There are 4 ways to turn a row about zero (a turn may also mirror it). The second row of each pair is the first, turned, with some noise. The first 28 pairs use one turn. New pairs use 2 turns, one after the other, and a turn may come again.
Known pairs, each followed by its turns in order:
[ 10  -8 -10 -11   0   2]
[ -3  -2  13  -3 -11  -7] => Q

[-10   4  28 -13   7   1]
[-14  26   4   1  16   0] => G

[-14  10   5 -11 -12  -3]
[ 11   8   4  -2  14 -10] => G

[  5   4   1 -14   9  14]
[-11   1  10 -15   4   2] => G

[-12  13   2   0  -2   0]
[-13 -11   0  -1  -6   2] => B

[  1 -11   9  13  -1  -9]
[ -4   6 -14  12  -8   5] => G

[-7 -1 -4 13 13  4]
[  9  -8 -12 -13  -6   1] => B

[-10   6   8   1  -2 -31]
[-20  -5 -10  -3  19  -8] => P

[-11  -4   1 -13   2  12]
[  1  10  -3  -6  -9 -16] => Q

[ 5  1 -1 -3 12  2]
[-13  -3   1  -4  -4  -1] => G

[ 15 -10   3   3  -5  -2]
[ 13   2   0  -7   5 -11] => P

[  5  11   2  15 -23  -3]
[  4   8 -20 -13  15  13] => P

[-2 -2  3  8 12 -1]
[-13   2   3   9  -6  -2] => G

[  3 -31   2   1  14   4]
[ 18 -19  12  -2 -10 -20] => P

[-2 31  6  0 22  3]
[-23  -8  20   8  19 -11] => G

[ -9 -31   3  10  -2  11]
[  1  22 -20 -17   5  -5] => B

[ 5 12  5 -3 -1  0]
[-7 -7 -6  7  1 -5] => Q

[  2 -31  25  -6   1  -6]
[  5 -12  -9 -12 -11 -34] => P

[-31  24  -5  -7   1  -3]
[-29  -1  -5  18   0  17] => P

[  8 -18 -14  17   3   8]
[21 -4 19  2 -7 12] => Q

[ 17   7  13   8   0 -31]
[-14 -14   8   0  31  11] => Q

[  1  31 -21  26   4   0]
[ 13 -39 -11   7  -5  -5] => B

[-3 21  6 11 14 -5]
[  5 -17 -20  -2  16   0] => Q

[  1   0 -11  -3   2   1]
[ 2 -8  2 -1  8 -3] => B

[ -3  -8  -3  -7  -2 -17]
[ -5  -4  -2   6  13 -14] => P

[31 -3 -7  1 -5 -3]
[19  4  5 16 14 -6] => B

[ -1  -1  -2   2  -5 -13]
[-3  0 -5  5  8  8] => B

[-8 -6 19 -5 -6 25]
[  9  27 -10  10   3 -15] => Q

New pairs. What belongs after each?
[ 31   4  -1  31  11 -10]
[ 26 -35 -10  14   0   4] => G P

[  3  -5 -21  13   4   2]
[16 17  3  0 -8 -8] => P B

[ -9   3  10  -2 -11 -11]
[ -9 -16  -2 -12  -5  -5] => Q B

[-13  -4  -2   1  13  -5]
[ 4 14 -3  4 -9  3] => P G

[  6 -17  -7  -1 -11  13]
[16  0  3 18  9 -2] => P B

[ 8 -1 14  2 -4 14]
[  4   0   2 -10 -14 -15] => G B

[ 12 -12  25  -9  -1   3]
[-24  -5  11 -14   4   6] => Q P

[ 14  15 -11  -3   2  23]
[ -1  29   5 -13 -10  -3] => G B

[10 -3 -3  3  6  8]
[  5   0  -9   6 -11  -4] => G P

[  5 -16   1  -4  -6 -16]
[-8 14  7  0 10  3] => Q G

[ 6 18  4 -1 -9  6]
[  0 -11  14  -8 -12  -5] => G P

[-15 -12   0 -13   0  -5]
[-15  16   0  12   4  -1] => Q P

[ -4   8  -4  -2   2 -19]
[ -6   9   9   0 -10  14] => B G

[-14   3  13 -24   6  -1]
[ 8 23  9  0 18  2] => B G

[ 15   3 -10   7  -3 -15]
[  7  -3 -11  -4 -22   0] => G G

[ 16  -3  16  31  -1 -13]
[-28  -5  10   5 -13  21] => Q G

[ 2  2 -2  4 -4 12]
[ 1  9  0  1 -7 -8] => G B

[11 -8 29 -6  0  2]
[  6 -19 -12 -12  16  -2] => Q Q

[  0 -16 -11 -15   5   5]
[ 0 -2 18 -7 -7 12] => B B

[ 22   4   7  -5  18 -12]
[-25   9  -4  -2  -6 -14] => P P

[  2  20 -18  -1   4   1]
[ -7  12 -14   0  18   0] => Q B

[ 11   4 -11 -13  11  16]
[ -6  22   2  -8   2 -13] => G Q

[26  0 -8 20  9 -1]
[ -4   4   8   8  15 -30] => P Q

[ 5  8  4 -2 21  1]
[  0  -8  16 -15   4  -1] => Q Q

[-14 -10  -6  12   5  -5]
[ -1  -4   9 -16 -10  -5] => B G

[ 31  -3 -31  -1  -1 -24]
[ 23  -9   2  24  24 -25] => G P

[-16  -6   4   3  31   4]
[ 14  28 -11   4  -7  12] => P G

[-2 17 -4 31 -1 18]
[ 33  -1   6 -11   1  16] => Q P

[  0  12   1   3 -22  -1]
[  7  -4   0  18 -14   2] => B G

[ -4 -20  -9  11   4  24]
[ -1 -14 -10 -14   4 -25] => B G

[ -5  -1 -15  24 -11  -7]
[-17  -8  10 -13 -18   9] => P G

[ -1  -1  -4  -5 -31  -7]
[ -9 -27   2  -3   1  19] => B P

[ -5   7  -3 -16   5 -16]
[  6  16   5 -10  -2 -13] => Q G

[  1  14  10   1 -16 -15]
[ -4 -16   1   9 -11  14] => Q P

[  2   4  -7 -24   2  -1]
[  9  15  -8   3   3 -13] => Q G

[ 22  -2   4 -16   4  -7]
[-17   1  -2  12  14  13] => B G

[-21 -31   0  -2   1   0]
[-18 -22  20 -15  -2  -4] => B B

[-28   1 -17  31  -7  -6]
[ 30 -21  19   9 -18  -1] => P P

[ 4 18 31 -3 -1 -8]
[-22   4  -8  27   3   3] => P P

[  3  10   0 -31   1   2]
[ -7  14  -4   0 -19  21] => B B

[-14   6   6   6  11  -6]
[12  7 -7 12 -7 -5] => B P

